All groups share one centre, and each spreads out both ways along 11 directions, with some noise.
In the rows, zero is written as 128.
Some rows, each with its group after it:
[110 147 119 102 140 135 153 126 128 143 135  82 106 121  77 105 148 108
  96 131 117 143 175]	met
[138 113  93 147 142 136 161 119  99 145 170 121 126 143 133 145 132 119
 139 114 135 114 120]	dil
[129  95 109 133  98 125 131 109 117 137 112 138 149 132 139 125 135 111
 122 140 122  90 130]	ziso
[145 161 136 155  77 134  99 165 135 110 164 115  94 109 107 136  65 163
 148 101 100 174 122]	meman
[130 194 124 155 161 139 158 122 202 166 136 134 114 138  95 109 128 114
  96 101 139 143 123]	met
[132 135 129 126 178 141 128  91 141 127 140 144 125 123 141 132 161 122
 121 154 149  95  81]	dil
[120 126 120 122 116 128 102 112 135 139 139 125  87 109 133 129 133 139
  99 135 100 120  95]	dil
[145 113  97 142  74  93 173  89 155 187 175 124 112 136 112 137 153 102
  75 100  66 100  97]	dil
[108  78 119  85 133 155  90 120 133  78  70 111  92 115  88 136 126 105
 127 146 127  99 130]	met
[ 82 113 173 140 127 145 111 156 111 109 123 131 210 143 166 117 112 134
 147 147 163 105 187]	saf
[148  97  66 118 159 154 115 146  95 129 124 100  93 109 127 140 156 133
 140 131 110 120 136]	Vol
[154  89  89 123 123 139 165 166  73 109 140  92 169 142 115 162 140 112
 181 128 117 126 185]	meman
[ 95 107 146  99 134 132 120 106 100 123 131 134 128 108 132 120 175 138
 105 138 118 111 150]	luso
[117 118 129 112 173 124 144 145  81 144 132 125 132 141 166 127 153 134
 128 123 164 120 132]	ziso
[142 135 112 141 132 133 124 125 143 134 106 133 112 123 112 107 115 132
 130  93 126 144 163]	luso
[129 130  83 130 142 148 154 100 125 157 151 129 102 115 108 147 147 109
 119 161 115 134 112]	luso
[140 103 105 108 143 133 117 128 136 101  71 109  78 133  94 131  99  97
 136 137 156 118 107]	vofam
[ 86 114 113 146 105 178 100 108 115 113 119 163 134 106 110 127 103 126
 137 143 130 134 185]	ziso
[124 124 143 108 151  76 170 149 118 183 115 123 153 161 170 124 171 127
  91 119 134 139 126]	dil
[119  95 119  96 144 115 133 157  94 136  64  95  86 151 119  95 112 101
 108 107 176 109 149]	saf
[113 102 154 104  97 142 114 178  92  76 113 121 150 133 113 150 125 132
 166 109 130 100 144]	Vol
[139 163 119 103 139 150 126 137 163 112  89 128  68 105  69 124 138 121
 126 107 116 171 135]	meman
[165 159 104 112 133 132 184 102  94 146 118 164 138 129 113 118 156  95
 154 147 163 122 123]	dil
[118  85 124 148 135 111 115 149 119 147 119 157 150 157 194 136 134 150
 116  73 135  89 118]	meman
[ 76 147 126 167 129 168 149 145 193 147 144 165 142 151 103 156 119 109
  96  76 128  98 138]	Vol
[ 90 129 102 150 170 136 156 125 102 166 162 142  83 144 120 142 112 130
 105  94 152 178 159]	Vol
[132 110 113 127  80 101 162 151  59 152 124 113 139 146 136 118  98 110
 145 146 138 149 163]	met
[120 121 101 142 157 170 110 135 118 110 141 130 115 117 118 153 120 136
 153 139 134 139 147]	ziso
[ 76 106 145 153 166 163 103 143 182 116 159 116 123 135 117 156 131 145
  99  71 107 109 144]	met
[ 76 115  93 112 171 177 110 107  70 156 111 169  69 123 149 115 144 126
 106 158 179 104 123]	vofam
[160 133 128 113 103 102 119 116 149 141  85 149 103 127 139 107 136 122
 113 117 124 108  83]	Vol
[144 125 137  86 148 132  75 150 162  96  53  86 104 101 112 102 142 129
 120 143 126 100 119]	Vol
[ 96  78  95 147 175 148 147 124 117 144 150 143 141 151 152 169 169 127
 107  97 130  90 142]	met
[ 97  92  84 125 147 158 146 108  89 147 132 140  83 142 119 141 119  94
 119 152 166 110 118]	vofam
[112 115 110 153 169 156 135 145 181 123  87 146 181 147 129 154 123 105
 135 145 147 123 158]	luso
[134 105 124 136 151 133 131 156 164 117 115 108 166 143 137 156 138 121
 132 121 121 108 132]	saf
[135 141 120 156  91 141 150 105 126 122 150 183 168 131 113 145 123 126
 155  96 118 140 160]	dil
[119  86  96 113 188 141  91 157 126 128  88  75  79 124 137 121 135 130
 105 148 138 105 117]	Vol
[131  92 106 132  81 104 139  95 117 154 151 132 152 132 151 150 153 114
 113 175  86  97  89]	luso
[130 106 140  98 129 130  81 126 146  99  98  97 126 103 135 112 154 140
 117 151  93 102 122]	dil
[145 128 109 119 160 129 173 163 129 131 132  88 134 153  98 144 137 105
 135 102 139 124 150]	luso
[106 106 140 133  51 120 114 139 174 128  98 128 156 130 104 123 126 125
 101  92  65 112 170]	dil
[110 148 110 114 130 147 114 139 117 151 105 126  68 109 107  99 134 133
  98 117 129 129 136]	vofam
[ 84  55  80 162 102 139  72 161 157 153  86 128 117 128 155 163  99 135
  97 131  75 135 157]	ziso
[183  92 130 111  71  81  97 113 114 118  59 164 142 122 164 107 139 146
 147  88  98 109 119]	saf
[128  90 124 145 100 125  78 128 156 117  69 152 153 123 173 125 106 139
 134 158 119 110 116]	luso
[160  96 106 121  89 105 172  98  71 137 121 169 181 140 151 143 166 118
 157 131 118 131 158]	met
[125  90 127 121 136 130 110 164 139 102 107  83 149 132 118 134 130 130
 129 106 110 108 170]	saf
[147 122  95 101 168 135 158 121 160 132  50 143 108 135  92 124 153  84
 120 132 155 125 131]	vofam
[142 149 107 151 138 158  89 117 134 127 154 145 107  97 147 134 131 154
 147 163 119 125  84]	saf
[105 103 113 132 150 148  99 110 131 133 131 142 101 120 145 143 143 132
 115 138 122 101 104]	saf
[ 78 129 165 130 155 141 118 113 194  99 133  95 156 135 106 138 113 101
 100 179 130 120 128]	meman
[125 114 131 133 162 154  66 132 135  93 101 145 136  95 162 133 142 172
 153 138 119 145 146]	Vol
[160 142 113 147 168 145 173 121 152 106 159 143 172 138 117 164 153 114
 167 113 138 113 118]	ziso
[178 115  80 127 133 113 151 138 104 161 111 128 135 134 156 133 152 117
 143 139 133 103 102]	vofam
[138 117 133 136 115 134  96 172  88  99 129  99 125 131 138 113  71 148
 162 112 159 115 140]	ziso
[118 119 119 156 172 140  96 131 156 136 102 128 143 137 166 111 104 129
 120 152 165  98 117]	Vol
[102 126 111 109 156 150 145 148 142 138 150  32  92 124  70 117 145  99
  79 141 107 100 142]	dil
[ 99 121 199 116 105  98 111 110 147 105 110 197 161 135 162 145 144 157
 121  95 119 145 121]	Vol
[137 103  72 140 159 178 119 137 109 104 173  79 129  98  99 165 158 135
 150 150  85 115 160]	saf
[144 124 110 150  97 171  90 193 117  89 129 113 152 121 128 136  85 143
 186 126 126  81 133]	Vol
[ 93 148 128 123 131 134 149 101 135 153 142 126 107 128 103 119 136 106
  92 164 131 132 126]	met
[103 106 148 121  89  94 160 117  69 155 118 152 176 158 159  90 137 112
 111 107 155  89 176]	ziso
[162 102  99 142 105 105 150 130  70 143 136 162 141 142 167 145 128 142
 161  95 132 136 130]	meman
[123 148 131 105 104 132 115 157 169 146  34 173 135 115 131 111 157 130
 113 118 113 134 155]	vofam
[ 95 138 136 160 112 140 125 141 171 145 153 125 150 134 126 128 110 122
 101 130 114  97 122]	meman
[119 116 148  92  95 135 114 147 130  95 109 117 119 125 109 134 142 119
 123 134 114  69  88]	Vol
[ 91 122 108 183 113 145 146 187 147 184 119 145 180 172 148 106  95 117
 104  76 154  80 196]	meman
[134 118 107 105 143 124 128 108 136 139 138  88  71 113  96 123 160 113
  93 137 101 103  93]	saf
[149  86 123 117 119 133 104 127 119  88 116 101 178 106 137 139 167 140
 156 140  82 100 158]	saf
[ 50 105 132 140 145 150 140 135  85 160 182 133 107 149 139 141 135 135
  88  94 144 115 156]	luso
[114 150 105 113 181 169 124 118 107 126 118 140  86 103 104 113 159 139
 124 114 142 165 179]	meman
[127 114  98 102 127 129 122 143  80 143 147  67  84 115 129 121 142 124
 114 176 111 105 112]	dil
[126 146 147 131 108 146  91 112 147 121 125 148 176 100 151 102 179 160
 123 132  86  90 151]	meman
[ 82 140 159 138 116 139 124 109 161 135 149 138 149 123 109 124 136 135
  88  98 100 135 169]	ziso
[102 116 139 125 110 121 140 101  77 146 156 136 127 129 146 114 138 126
 108 142 138 108 126]	saf
[166 118 102 139 172 125 101 132 140 143 104 137  98 127 168 123 146 153
 128  92 140  91  74]	met
[119 112 166 106 124  70 135 129 149 165 102 113 135 153 166 102 164 126
  67 114 111  83  97]	ziso
[ 71 146 154 103 201 158  77 122 129 136 113 132  95  93 156 101 174 166
  93 138 136 154 154]	met
[ 79 131 139  79 138 164  97  97  97 103 139 101  71  76  79 119 162 133
 106 166  98 156 167]	met
[151 129 111 128 176 118 123 117 106 130 135 110  81 131 133  99 118 136
 126 100 164 128 113]	vofam
[ 94 104 103 125 133 143 140 132 103 147 135 120  90 141 107 138 119 111
 108 117 134 130 145]	met
[135  93 124 146 134  96 148 127 102 141 152 132 128 157 153 148 111 130
 131  83 142 147 132]	meman
[140  84 112 128 129 114 146 112  59 134 167 111 166 135 167 124 159 129
 144 136 127  84 145]	vofam
[150  96  87 130 101 104 166 132  88 162 115 145 154 149 149 135 144 109
 132 114 131 103 140]	vofam
[113 118 130 106 122 122 159 130 128 129 113  88 173 139 111 114 148  90
 114 181 127  98 158]	met
[126 122 106 122 142 135  98 147 131 137 109 112  62 112 131 125 122 145
 109 119 112 147 109]	ziso
[179 136  96 139  96 130 118 134  85 128 167  96 137 101 144 112 120 135
 163 175 112  93  98]	saf
[161 121 138  88 136 108 141 117 147  95  88  95 124 120  82 130 148 103
 134 137 114 150 132]	meman
[115  97  93 134 154 130 155 130 133 172 119 129 114 157 141 141 140  95
  94 126 151  78 102]	Vol
[144 110 125 127 146 111 149  78 104 129 159 126 118 138 135 116 136 121
 126  99 146 121 123]	vofam
[119 132 110 128 135 146  88 175 127 112 101  89  69 117 101 117  80 143
 132 115 137 157 151]	luso
[114 124 135 110 135 108 170 122  86 142 128 133 123 152 121 123 133 118
 115 101 157 157 162]	saf
[181 119  98 134 140 106 172 176 142 142 123  75 171 148 125 129 150 111
 142 102 108 112 153]	vofam
[133 109 145 115  76  80 159 141 127 158 131 103 126 147 129 127 138 117
  90  86  95 104 116]	luso
[111 107  90 155 127 154 152 115 127 142 142 158 139 141 119 148 116 111
 136 122 136 116 147]	ziso
[ 93 146 142 168 118 130 113 110 130 168 139 142 157 132 155  69 103 143
  97 120 146 114 171]	meman
[ 97 105 136 131 155 137 145 164  79 130 181  85 135 152 134 135 130 138
 114  79 145  98 161]	luso
[ 95 131 155 112 140 100 139 113 184 168  75 153 133 149 144 102 159 118
  57  96 130 111 128]	ziso
[136 118 110 112  91 114 126  90  98 155  80 163 101 118 125  83 139 123
 106  95 128 107 146]	saf
[ 92 141 151 128 125 129 139 110 112 156 154 157 149 127 160 142 158 138
 109 153 122 142 132]	dil
[147  78  92 109 143 121 156 111 120 125 124  70 126 141 110 135 143  81
 122 164 131  62 101]	vofam
[141 121 100 119 151 155  93 161 170 116  52 103  72 129  92 101  86 102
 120 128 158  96 112]	ziso
[137 131 120 101 170 123 157 151 143 140  82  95 133 145 114 108 153 100
 113 122 154 116 150]	dil
[169 132 120 152 150 127 134 139 184 115  90 122 181 142 123 113 126 122
 145  85 140 112 163]	luso
[148 131 129 134 121  93 153  88  94 160 142 165 137 135 159  96 153 142
 114  78 138 127 143]	vofam
[ 95 112 107 139 164 144 134  92  87 157 185  99 113 126 146 118 145 120
  96 170 139  90 122]	meman
[125 114 119 117 103 115 127 151  90 144 105 135 130 127 145 128 136 141
 130 126 121 154 166]	dil
[122 132 134 133 137 159 102 138 118  93 166  82 147 113 117 125 119 137
 149 164 123 117 146]	Vol
[151 121  67 150 190 178 138 128 150 124 119 120 145 129 120 151 127 101
 162 176 155 113 128]	luso
[137 151 111 124 188 166 126 128 113 111 172  75 101 109  93 103 150 139
 135  99 140 116 165]	luso
[115 159 152 153 157 125 111 154 158 147 156 112 155 125 167 116 132 157
 111 132 132 129 124]	met

New rows, each followed by its group:
[149  87  91 135 112 127 141 150  89 128 114 116 150 130 121 137 135 130
 150  88 106 142 201]	dil
[192 100  93 114 117 114 128 167 105 115  82 100 151 126 148 135 139 123
 173 151 121 112 122]	vofam
[145 161 143 159  48 112 146 128 165 131 191 141 155 123 104 156 119 134
 129 101  63 144 107]	meman
[135 119 112  96 208 115 112 125 144 131 110  16  66  98  91  96 156 143
  79 115  91 189 187]	Vol
[ 96 124 112 119 193 157 130 133 114 152 131 124 108 125 135 124 165 142
  98 110 139 135 165]	met
[131 144 111 147 163 167  95 147 172 109 139 105  76 119  96 134  91 136
 129 106 134 121  95]	met
[106 109 128 139 113 127 102 178  89 148 146  99 132 140 164 110 109 153
 115 105 130  93 146]	vofam
[131 104 101 132 111 127 165 101  73 156 172 156 141 139 149 157 159 112
 139 141 127  98 100]	Vol
[160 111 100 137 119 139  94 138 115 114 112 127 129 111 144 132 121 145
 157 138 108 110 123]	saf
[135 127 140  98 162 116 162 132  88 125 134  99 155 138 132 109 173 114
 126 129 158  96 150]	ziso
[126 129 124 125 174 121 135  88 146 145 101 162 103 142 142 111 135 119
 104 102 167 124 107]	vofam
[158 121 117 155 100 118 133 158 157 134 134 108 182 141 147 133 122 124
 139 130 108  76 117]	saf
[132 159 103 128 139 165  98 117 146 140 101 128  97 101 120  88 131 119
 111 174 146  82 101]	saf
[164 107 124 125 136  90 128 132 148 145 113 105 116 147 156 116 135 122
 106 117 128  81  67]	dil
[ 82  84 119 131 162 157 109 134 138 120 119 108 145 127 124 144 152 133
 112 122 110 123 191]	dil
[166 128 112 104 112 113 117 120 116 131  84 137 101 110 121 108 149 133
 134 115 112 144 133]	dil
[ 83 117 102 171 154 183 118 123 130 143 150 207 134 133 159 174 134 145
 132 116 139 114 122]	Vol
[144  95 101 127 175 131 142 104  67 128 166 106 142 133 159 127 157 131
 146 148 146  98 130]	vofam
[128 150 134 131 106 118 145 146 123 149 127 136 122 144 130 119 112 125
 123 113 144 137 122]	dil
[108 144 118 158 125 153 152 107 138 129 172 164 134 131 105 156 126 126
 138 108 122 153 151]	met
[138  77 124  93 109 111  88 153  68 117  53 113 113 125 159  96 124 138
 140 132 139  96 142]	luso
[146  99  81 100  94 129 135 151 113 144  60  93  93 124  87 105 139 103
 111 116 102 124 177]	dil
[160 161 106 131 177 132 174 174 149 131 130 109 105 149 100 157 119 107
 145 101 161 151 102]	luso
[142 151 137 147 121 157 113 106 152  87 167 145 150 103 102 140 125 143
 164 121 111 138 133]	ziso
[103 112 121 112 113 113 111 149 121 166  35 181  96 138 163 108 124 136
  98 111 143 158 151]	dil
[129 103  89 113 107 152 119 172  54 129 144  93 141 110 139 138 146 142
 158 172 102 104 162]	vofam
[150 171 174 118 128 104 127 103  88 128 141 189 117 125 164 101 129 163
 146  90 178 152  95]	ziso
[112 151 142 130  84 147 145 131 166 111 163  90 155 113  55 127 140 113
 112 107  72 131 190]	dil
[127 127 140 114 132 131  97 124 128 107  78 163 119 111 129 112 136 152
 138  97 132 158 164]	saf
[121  96  89 132 134 120 107 140 109 171  89 150  74 136 163 132 118 134
 106 124 132 137 103]	ziso
[136 113 135  98 153 133 123 124 107  99  84 124 159 126 140 100 155 122
 146 154 159  83 137]	ziso
[151 157 128 120 137 116 140 133 135 136 103 134 124 130 129 111 132 121
 138 136 145 140 113]	saf
[135 103 122 144  95 120 174 144 135 116 162 103 180 155 112 185 118  93
 150 156 104 116 120]	meman
[127 126 114 185 122 134 145 116 164 146 157 183 178 144 159 176 109 129
 147 127 121 147 122]	luso
[132 108 138 145 122 148  92 126 178  77 136 147 117 115 109 160 123 154
 138  55  86 122 125]	met
[159  97  93 165 109 122 109 130 152 140 100 137 151 137 155 115 102 118
 138 127 130  89 117]	luso
[ 82 106 120 143 143 153 118 128 145 128 139 124  84 138 113 151 104 118
  96  99 133 110 120]	met
[128  60  65 131  87 132 108 114  59 152  76 165 118 123 158 120 114 118
 141 161 131 114 157]	ziso
[123 138 139 136 121 159 112 141 130 103 128 142 149 114 114 125 120 138
 157 126 130 124 153]	Vol
[ 99 153 129 152 124 158  97 137 127 139 175 121 111 105 128 115 115 162
 121 120 114 127 139]	meman
[105 105  95 138 141 168  97 125 104 126 142 129  96 110 133 137 122 143
 130 127 125 117 139]	saf
[114 129 136 139 166 138 104 119 116 123 125 129 123 122 151 116 116 143
 133 144 156 154 145]	Vol
[121 112 115 125 132 145 115 136 126 113 114 107 121 129 123 136 103 110
 137 169 146  96 100]	met
[169 143 151 101  87 101 141 128 124 107 107  99 149 128 105  94 125 114
 144 132 124 102 125]	Vol
[146 132 127 133 178  97 183 123 130 151 138 161 136 164 165 176 151 114
 133 130 161 162  70]	saf
[100 123 126 126 117 172 119 132 134 106 125 129 145 112  95 131 132 123
 136 142 116 126 186]	dil
[100  87 112 159 134 147 143 175 121 125 133 126 157 170 143 177  80 102
 152 143 160 112 135]	meman
[126 111 137 115 155 135 106 146 151 113 109 135 117 123 133 149 166 154
 120  77 106 124 133]	meman
[102  97 119 114 120 134 113 146 145 135  65 110 117 132 116 112 124 108
  96 133 125 115 158]	luso
[167 137 106 108 146  97 195 119 117 160 146  89 135 151 123 113 170  91
 110 150 135  82  85]	dil
[112 148 133 173 130 154  95 121 172 135 121 180 151 135 166 116  82 133
 139 144 165  85  84]	Vol
[112 148 151 104 146 161  55 141 171  92  99 110 107  83 123 108 152 156
 115 157 100  91 107]	meman
[122 112 117 120 149 145 101 138  88 118 110 139 108 112 146 130 135 152
 145 133 132 160 162]	dil
[ 81 112 127 130 176 146 122 135 148 134 102 153 125 140 132 145 146 130
 106 109 146 137 158]	Vol
[ 89 137 119 139 145 159 142 129 110 148 181  96 138 128 122 111 130 111
 107 179 141  81 132]	saf
[139 132 125 147 123 134 128 151 156 109 110 132 155 137 113 130  99 126
 155 101 139 137 151]	met
[ 93 101 119 120 137 140 110 155 111 142 130  90 117 131 137 134 129 130
 110 160 123 105 126]	dil
[139 154 135 118 165 131 143 147 196 121 133  71 135 131 103 132 149 108
 107 155 118 107  97]	saf
[171 103 129 112 122  63 137  85 123 133 127  98  99 137 139 112 127 113
 111 128 124 129  74]	meman
[ 97 123 125 102 153 150 102 132 102 128 101 133 111 115 149 129 150 138
 118 168 138 137 140]	dil
[100  96 126 110 170 113 111 136 113 165  99 122 110 132 174 130 165 143
  88 140 127 134 131]	dil
[169  94  79 163 122 114 156 169  97 148 147  95 151 163 143 125  93 117
 155  87 147  92 148]	luso
[ 96 101 120 120 134 130 126 127 114 144 110 117  94 136 119 111 127 118
  98 111 139 102 145]	saf
[154 143 117 118 110 126  94 120 142 134  78 147  87 107 133  87 117 136
 122 123 129 118 107]	saf
[138 139 150 116 155 121 151 152  82 116 166 139 141 147 151 156 148 148
 156  91 149 142 120]	luso
[ 92  73 118 120  73 141 121 179  97 125  80 142 185 142 151 150 129 118
 143 152 115  81 172]	vofam
[130  97 104 139 119 156 136 140 134  98 153  78 132 134  77 159 105  99
 147 142 112  94 129]	met
[116 122 135 126 104 114 129 127 138 150 103 135 116 136 113  93 134 128
  92  69 113 124 170]	luso
[128 111 138  98 123 127  76 111 119 117  98 111  96  99 139  83 148 141
 103 132 116  86 119]	luso
[144 140 145 141 134 115 158 135  87 117 199 121 156 139 138 142 140 150
 155  97 133 138 137]	ziso
[ 70  92 125 128 163 121  85 166 152 171  71 127  90 144 173 132 124 142
  65 114 136 128 121]	ziso
[116 112 111 105 131 168 127 140 117 107 105 143 130 117 110 153 167 115
 138 132 120  86 135]	Vol
[101 146 179 137 154 128  84 131 145 111 168 124 121 112 166 134 128 175
 119 142 117 139  86]	dil
[103  76 115 146 162 125 146 139 107 153 123 126 164 169 173 131 137 120
 115 100 162  83 157]	meman
[160 133 128 112 101 112 128 126 158 126 131  95 130 111 105 123 156 130
 111 105  74 110 127]	Vol
[ 94 115 114 166 200 154 178 155 142 132 156 163 175 166 130 210 147 128
 148  73 141 197 190]	saf
[ 74 129 174 127 103 117 104 149 118 129 136  99 132 139 129  84 102 137
  92 103 140 107 165]	ziso
[140 160 133 114  97 134 146 115 131 126 121 139 129 116 101 112 137 113
 133 152 124 112 119]	dil
[105 107 134  95 127 131 125 128  75 122 110  96 128 132 132  94 131 115
 117 159 158  92 153]	saf
[149 157 102 129  75 117 136 175 159 158 110 125 135 117 117 143 146 132
 125 123  66 137 126]	vofam
[161 106  93 139 166 147 128 152  91 112 155  60 137 132 130 109 126 131
 153 116 145  74 153]	luso
[113 106 157  93 199 118 120 153 109  98 101 110 112 141 139 154 140 135
 135 131 166 170 120]	saf
[106 140 128 132 128 150 104 149 123 121 113 119 108 128 122 121  62 112
 139 195 173 130 108]	met
[112 166 121 128 163 163 116 162 133 126 100 116  96 122 100  98 100 128
 127 130 171 146 163]	saf
[ 79 102 121 130 138 142 152 138 109 151 108 152 150 162 142 138 120  99
 109 147 166 125 159]	met
[130 141 114 146 137 128 164 112 147 157 160 125 123 139 113 128 147 117
 107  90 120 123 133]	luso
[122 108 118  98 152 125 118 212  90 133  59  75 113 145 141 104 102 121
 135 147 170 125 162]	dil
[156 126 112 119 171 124  90 145 120 120  97  62  83 108 129  84 104 141
 130 145 138 150 135]	Vol
[117  77 115 147 143 157 108 124 138  89 146 135 153 128 132 172 134 128
 150 112 115  79 115]	met
[136 103 109 139 135 130 115 183  77 131 116 120 168 135 174 130 122 148
 160 124 143 119 174]	vofam
[ 81 108 119 135 106 133 118 128 161 155  92 141 109 130 118 136 110 117
  84 134 112 139 139]	luso
[109  98 106 103 146 151 118 138 157 131  93 128  98 128 113 152 174 116
  97 116  98  71 107]	Vol
[142 114 110 136 177 126 149 110  84 149 124 156 138 146 170 108 148 135
 136  95 174 123 156]	vofam
[123  69 154  83 136  71 152 159  56 107 134  52  91 161 114 138 123 123
 115  85 131 152 142]	saf
[122 126  89 159 153 156 137 100 136 153 120 223 125 137 154 166 132 127
 139 123 152 153 120]	ziso
[ 88 119 149 131 157 136 116 131 119 136 114 172 158 132 171 143 151 148
 127 126 144 157 167]	dil
[157 121 150 121 201 106 108 134 123 111 133 105 133 134 189 124 146 156
 136 135 152 112  73]	dil
[153 163 107 146 167 150 150 170 184 139 103 113 173 146 136 133 126  97
 142 167 155  96 110]	saf
[129  69  87 109 145 153 143 103  69 107 120 138 149 126 132 156 168 114
 157 166 136  95 147]	met
[118 108 107 128 158 172 105 131 135  89 171  82 108 107  94 154 137 133
 138 129 100 104 126]	met
[120 144 170  93  98 100 148 129 112 133 152 128 110 123 115 141 166 139
 109 102  96 148 116]	luso
[123 139 129 125 117 116 156  82 122 160 129 184 130 136 140 112 160 121
 102 109 135 125 128]	ziso
[148 112 143 148 127 103 100 125 163 114 123 137 147 128 151 131 129 162
 130  66  98 137 132]	dil
[113 123 126 109 129 152 125 130 107 112 135 116 113 122 111 137 145 115
 127 149 129  92 114]	Vol
[134 115 103 136  92 128 124 175 139 145 128 104 137 128 139 152 130 124
 127 149  93  91 103]	vofam
[135 103  81 149 132 138 144 141  95 154 146 132 113 138 144 159 106 118
 147 151 143 129 106]	luso
[116 108 119 108 116 120 111 145 138 135  53 127  94 129 125 116 114 116
 108 133 133 127 128]	luso
[135 105 106 131  97 115 146 145 102 154 167  83 120 140 139 129 118 114
 116 153 117  78  91]	dil
[165 161 124 115 101 119 149 109  63 129 161 122  93 120 100  89 109 128
 149 114 151 130 129]	ziso
[114 161 102 141 137 170 140 139 113 139 135 133 128 119 101 106 112 121
 136 126 151 143 186]	saf
[127 137 138 137 133 114 136 154 127 148 133  89 182 139 167 108 120 117
 126 197 145  92 115]	met
[105 140 125 152  85 107 178 128  78 182 171 143 105 160 112 109  90 123
 104  58 148 160 165]	saf
[134 111  69 183 114 142 135 154 145 172 149 142 132 154 153 148  94 119
 122 102 125  78 105]	saf
[182 131  85 120 150 118 161 149 152 144 100  95 131 135 114 133 151  99
 133 131 118 117 117]	vofam
[145 113 115 119 151 118 127 126 108 123 150  54  96 127 120  95 130 124
 115 122 131  95 122]	vofam
[121 132 101 125 184 151 162  88 111 143 108 174 102 136 106 122 143 112
 127 103 175 164 168]	vofam
[ 57  78 104 151 232 176 101 152 145 142 102 127 120 142 160 156 136 136
  98 124 156 134 172]	Vol
[180 142 127 110 170 103 156 131 168 120 103 128 154 130 142 150 172 113
 144 165 129 129  72]	saf
[179 109 115 162 118  96 125 141 123 139 102 160 161 158 180 115 102 142
 154  65 159  98 123]	luso
[146 126 103 144 148 125 148 154 124 149 162  98 152 140 139 138 140 132
 131 109 116 118 146]	vofam
[103  94 129 149 138 160  96 156 153  96 130 110 143 142 131 152  81 119
 142 144 146  84 108]	met
[ 55 115 166 124 123 139 111 107 128 120 157 175 158 119 157 176 159 144
 115 172 106 142 122]	luso
[116  93 118 121 117 113 146 115 148 150 118 135  95 147 113 139 157 113
  79  59  95 107 131]	met
[124 146 129 143 163 144 151 141 134 130 158 128 135 148 119 138 121 124
 131  98 153 122 127]	ziso
[134 109  97 160 147 125 165 145 100 139 209 117 126 147 127 199 133 141
 144  85 100 169 136]	saf
[155 121 109 112 129 114 140 144 111 134 118 103 102 133 125 135 133 115
 130 143 129 116  93]	luso
[150 100 111 146 131 120 129 119 138 134 122 138 129 138 145 135 129 124
 131 108 127 100 113]	dil
[113 112 101 104 143 157 147 112  76 129 110 122 133 131 111 106 148 101
 136 152 159 105 183]	ziso
[122 134 128 127 191 159 122 111 166 107  98 177 144 117 135 163 175 136
 141 142 129 154 136]	saf
